The rows of a group lie close to one hidden flat surface of 12 dimensions, which may be shifted away from zero. Surfaces can cross.
In the rows, 128 means zero.
Known rows, each followed by its group:
[ 79 140  63  90 160 152 155 157 146 169 115  93 163 168 126 108]
(2)
[137 130 136 184  74 175  64 118 116 106 138 159 149 136 123 112]
(3)
[ 99  91  83 192 172 160 101 122 151  74  76 157  81 151  93  70]
(0)
[103 148 110 152 138 177 118 135 121 143 110 107 146 148 156 144]
(2)
[ 84 100 148  89 122 120 127 125  89 116  77 118 162 117 143  83]
(3)
[152  51 138  99 138 103 117 144 100  86 152 126 137 134 196 143]
(1)
[165 161 140 131 138 141 167 153 139 135 144 146 143 182 105 165]
(0)
[ 90  87 146 114  93 122 110 183 110 121 121 115 120 125 164 101]
(3)
[146 106 142 105 125  81 105 118 130 142 130 117 114 116 112 131]
(2)
[145 114 114 141 161 104 174 144 165 161 108 137  88 150 138  82]
(3)
[130 111 109 114 133 147 142 190 172 125 135 132 129 208 164 116]
(1)
[109 100  90 134 120 195 101  86 121 188 139 123 142 113 175 154]
(0)
[143 118 125 113 124 112 100  91 110 152  61 108 107 116  65 103]
(0)
[157 101 164 106 116  98 150  87 113 116 125 163 132  84 136 121]
(1)
[184 135 140 102 102 133 132 131  80 148 101 113 144 104 147 121]
(0)
[150  84 117  90 110 129 105 134 108 146 109 118 144 159 100 140]
(1)
[122 123 113 132 131 139  97 176 129 127 133 117 103 145 109 107]
(4)
[129 123 133 140 158 117 136 117  84  87 102 129 117 102  91 143]
(1)
[ 75 148 170 182 168 134 120 149 141  36 185 154 135 154 185 119]
(1)
[131 130  97 139 153 134 107 126  72 167 103  81 117  88 117 180]
(4)
[ 55 129 106 107 126 102 152 107 160 129 152 105 149 135 114 119]
(3)
[179  77 121 109 105 101  85 114  86 133 128  97  99  95 115 147]
(1)
[129 170 131 168 215 139 132 120 119 182  98 170 146 148  79 124]
(2)
[167  74 139 106  66 117 137 157  92  95 184 145 151  95 173 158]
(3)
[121  93 105 169 116 101 112 162 139 128 150 159 117 108 110 116]
(4)
[117 109 127 127  68 122 115 126 105 154 175  88 121 147  82 160]
(4)
[125 131 123 129 172 171 115  80 117 141  87 126 124 122 149 151]
(2)
[188 107  74 117 143 115 137 214 164 162 112 156  92 120 107 115]
(1)
[112 182 135 156 119 131 100 106 158 146 159 136 153 125 117 129]
(2)
[101 121 128 115 114 135 162 139 132 156 128 125 108 104 131 170]
(4)
[120 114 105 116 121 145 146 124 192 100 113 129  89 159 136 145]
(2)
[169 119 117 129 143 109 128 177 104 147 126 142 116 122  78 137]
(3)
[143 154 164 120 191  96 151  91 118 129 180 133 151 146 131 165]
(1)
[118 186 161 175 131 104 120 110  48 101 132  89 118  73  96  82]
(2)
[162 123 135 137 136 123 170 128  92 116 164 140 115  99 128 123]
(3)
[143 108  61 151 136 133  85 165 146 133 136 155 182 154 128  86]
(1)
[127 143 159 123  85 143  79  51 151 139 115 151 136 103 114 109]
(2)
[ 88 124  71 169 131 104  70 176 128 106 151  91 135 145  71 132]
(4)
[153 128 122 118 169 147  95  91 101 160  63 111 100 131  91 110]
(2)
[126 153 113  84 119 101  90 160  97 124 169  41 103 142  89  61]
(3)
[178 115 116 111 105  77 124  84 109 170  95 137 194  84 134 114]
(4)
[145 160 105 119 198  98 136 105 124  99 129 100 123 109 110 152]
(2)
[136 135 131 140 139 131 116 134 146  92 129  79  56 163 125 163]
(4)
[170 144 106 109 145 124 104  79 124 134 126 106 191 145 180  91]
(1)
[ 92 133  99 128 140 118  94 136 137  80  86 105 155 127 143 102]
(4)
[129 148 148 188 146 110  62 152 114 159 135 153 136  82 121 167]
(0)
[106 121 113 156 134 124 104 143 151 170 132 147 121 131  84 157]
(0)
[134 140 115 106 153  92 167  61 123 145 139 133 153  99  79 122]
(3)
[140 133 117 113 118  88 156 145 160 144 176 116 148 164 126 142]
(4)
[129 133 137 151  92 156 103 107 135 127 128  98 101 157 135 124]
(1)
[151 129 117 112 112 134 123 132 125 120 134 152 184 126 120 184]
(3)
[ 71 118 120 166 140 149  83 165 105  93 138 148 144 111 133  99]
(4)
[103 129 149 139  86 150 116 114 171 101 136 102  96 184 149 130]
(0)
[112 134 122 129 143  98 122 143 163 145 141 158 158 124 124 134]
(0)
[112  77  95 138 111  83 123 160 139 115 146 136 112  99 100 107]
(4)
[ 96 160 165 128 105  78  99 116 172 136 180 155 170 115 112 145]
(0)
[106 124 134 114 123 115 103 116 128 133 172 133 168 130 124 144]
(1)
[168 164 124 153 165 112 124 139 126 134 165 133 130 115 129 134]
(3)
[158 116 136  88 128 124 113  79 191 156 102 165 139 144 133 141]
(2)
[158  69 142 104 105 108 104 125 129 132 177 110 129 185 145 140]
(1)
[188 120 124 157 135  73  96 134 127 177 154 151  88  67  72 139]
(0)
[109 164 169 148 167  85  97  91 124 107 138 151 139 104  76 119]
(2)
[ 99 104 152 138 109  96 116 156  72 112  46 135 133  65 117 102]
(0)
[131  99 130 107  82 126 143 184 123  94 109 181 169 145  95  64]
(3)
[146 163 157 124 121 138 120  83 124 170 117 117 146  98 181 170]
(4)
[ 90 121 110 102 112 109 124 136 153 159 127 111 136 140  95 133]
(0)
[ 93 113  84 121 130  96 110 146 171 133 130 139 138 129  80  89]
(0)
[160 122 157 118 141 101 161 105 139  91 132 147 149 149 176 108]
(4)
[135 165 117 171 154 110 143 203 141 114 129 102 106 191 102 116]
(2)
[105 125 136 133 147  98 137 117 159 147 116 133 130 124 167  82]
(3)

New rows, each followed by its group:
[153 143  81 111 121 174 156 149 161 147 186 150 164 184 120 129]
(0)
[201 124  77 115 149 139 109 167 121 174 102 153 162 122 136  93]
(0)
[ 88 147 133 171 141 152 136 137  84 182 128 101 100 124 110  93]
(2)
[146 130  83 109 139 110 113 143  99 128  98  86 119 114  90  90]
(0)
[152 196 120 144 180 165  95 166  64  99 134  71 117 161 118  89]
(3)
[126 106 166 126  91 152  73 145 128 134 132 160 135 168  96 130]
(1)
[161 146 116 116 150 121 149 124  94  97  96 131 145 124  83  92]
(0)
[104 139 132 134 147 115 136 147 120 128 195 147 196 133 172 117]
(4)
[146 127 134 128 106 126 115 129 148 113 113 104 103 152 141 125]
(2)
[124 146  78 127 176 125 136 148 178 125 190 167 186 139 148 116]
(0)
[156 110 120  77 131 101 129 105 121 157 144 121 163 114 146 142]
(1)
[137 129 121  93 145  88  95  74 141 160  99  66 103 120 127 123]
(0)
[138 137 140 133 159 136 113 118 112 129 136 149 156 124 147 141]
(1)
[194  92 123 121 118 127 149 138  91 134 129 136 117 115 131 157]
(3)
[161 175  98 135 140 140 158 121 178 121 116 118 106 157 120 123]
(2)
[150 124 127 125  74 142 100 104 117 117 101 137 149  93 131 130]
(2)
[153 102 151 134 130 110 168 141 117 133  94 148 118 133 147 122]
(2)
[141  38 110 146  39 172 130 143 134  73  79 182 117  95 147 194]
(2)
[131 151 164  91 162 100 114 223  81 129 115 136 145  86 129 162]
(3)
[160 140 177 129 141 158  72 132 107 136 108 184 152 122 133 127]
(1)
[ 70 147 114 129 155  91 100 179 178 147 135 120 150 146 131 128]
(3)
[153 146 133  80 142  83 145 135 122 137 158 131 171  90 132 187]
(3)
[116  99 109  90 105 133 175 177 152 106  71 156 122 133 115 100]
(1)
[195 168 160 139 167 112 187  85 137  85  82 161 132 123 154 128]
(2)
[157 132 116 112 200  98 158 137 121 133 128  99 140 132 202 138]
(3)
[154 109 116  87 142 118 142 111 116 124 119  76 136 165 155 139]
(1)
[155 180 118 117 133 145  66  84 117 119 135 119 178 135 105  88]
(0)
[104 175 145 134 144  19 114 181 164 133 194 135 147 103  69 158]
(0)
[155 162 113 133 143 117 120 208 175 163 126 127  94 169 101 125]
(3)
[ 99 143  66 165 143 162 123 134 124 142 211 147 137 121  44 153]
(0)
[141 157 178 152 129 102 100 131 143  99  93 119 100 163 116 134]
(0)
[117 194 158  78 126 113 101  74 120  81 110  60 148 152 122  96]
(1)
[ 94 116 156 148 102 100 126 161 166  99 104 165 123 143 114 112]
(0)
[139 112 182  98 134 132 125 151 119  70 102 147 117 151 160 113]
(1)
[128 131 111 147 121 120 108 151 138 135 124 115 110 148  79 146]
(4)
[149 100 134 106 168 127  79 169  89 104 118 134 149 170 106 149]
(1)
[149 196 136 105 166 144 191  87 117 144  55 110 109  87 122 142]
(1)
[104 154 145 130 111 147 120 135 133 110 114 134 132 171  52 141]
(4)
[ 95 135  96 136 148 138 128 162  91 131 126 110 183 156  98 139]
(4)
[ 98 154  74 126  92  94 157  74 154  91 125  82 151 101 121  60]
(1)
[130 176  88 116 192 136  83 127 125 131 104  96 181 160 132 113]
(0)
[112 119 120 103 147 108 117 151  68 118 154  76 129 109 117 133]
(3)
[129 114  89 116 123 116  90  92 194 149 151 165 147 129 102  74]
(0)
[151 161 104 126 172 122 118 167 149 139  83 100 120 209  65 133]
(0)
[134 112 126 107 131 101 162 115 140 154 128 106 104 124 145 109]
(3)
[ 99 150 151 115 184 126 134 166 104 122 147 122 104 108  90 212]
(1)
[150 135 173  81 150  94 150 113 143 132 166 145 139 135 147 139]
(1)
[130  89 116 104 153 125 193 138 128 132 117 155 161 175 121 145]
(1)
[166 141 164 121 138  89 114 104 141 143 186 116 101 156  95 147]
(1)
[ 95 100  82 158 136  95 124 165 133 124 150 125 137 103 130 139]
(4)
[148 110 109 128 112 149 150 162 149 127  97 116 110 166 159 138]
(2)
[113 137 133 107 120 132 200 118 108 101 132 144 158 134  83 133]
(0)
[111 109 109 127 171 144 154 197 151 135 124 212 184 165 107 130]
(1)
[ 87 106  98 138 146  99 154  90 150 127 155 117 148 131 146 112]
(3)
[103 173 182 157  95 157 116 160 155 144 157 128  74 109 175 152]
(3)
[133  90  99 175  71  97  92 149 141 143 137 147 144 133  83 120]
(4)
[131 149 131  92 122 138 114 176 125 148 111  97 124 144 115 187]
(3)
[147 163  79  76 167 109  90 155 120 174 101  95 193 103 173  74]
(4)
[ 43 106 158 116 132 128 131  73 157 109  43 143 147 151 134 114]
(0)
[135 139 139  89 140 107 134 138 151  90 120 138 125 155  92  88]
(4)
[ 72 111 118 149 134 103  89 160 105 139 176  97 111 104 107 150]
(3)
[ 63  98 152 120  81  88 160 130 144 161 161 163 136  94  98  90]
(2)
[109 110 199  66 127  44 146  87 103  68 193  88 105 115 102 163]
(1)
[189 156  86 131 106 141 228 125 108 219 128 117 126  80 146 107]
(2)
[122 141 176 114 113 101 116 107 123 141  70 181 185 110  95 118]
(0)
[157 151 180 107  99 164 109 167 167 147  84 187 106 154 112  94]
(1)
[158 192 105 129  72 141  76 102 197 121 152 111 149 142 137 142]
(2)
[163  57  81 175 131  69 104 145 104  89 117 139 125 126  81  94]
(4)
[154  81 121 204  56 134  74 101  88 147  76 142 136 126  65 149]
(4)
[131  98 129 110  37 168 121 125 117 113 138 139 152 134 112 183]
(3)
[147 142 111 128 101 152 124 124 101  80 144 103 120 129 115  89]
(0)
[138 123 121 102  96 124 131 101 155 126 170 136 146 114 157  99]
(0)
[144 167 140 127 160 144 135 120 131 153 134  96 118 131 190 179]
(4)
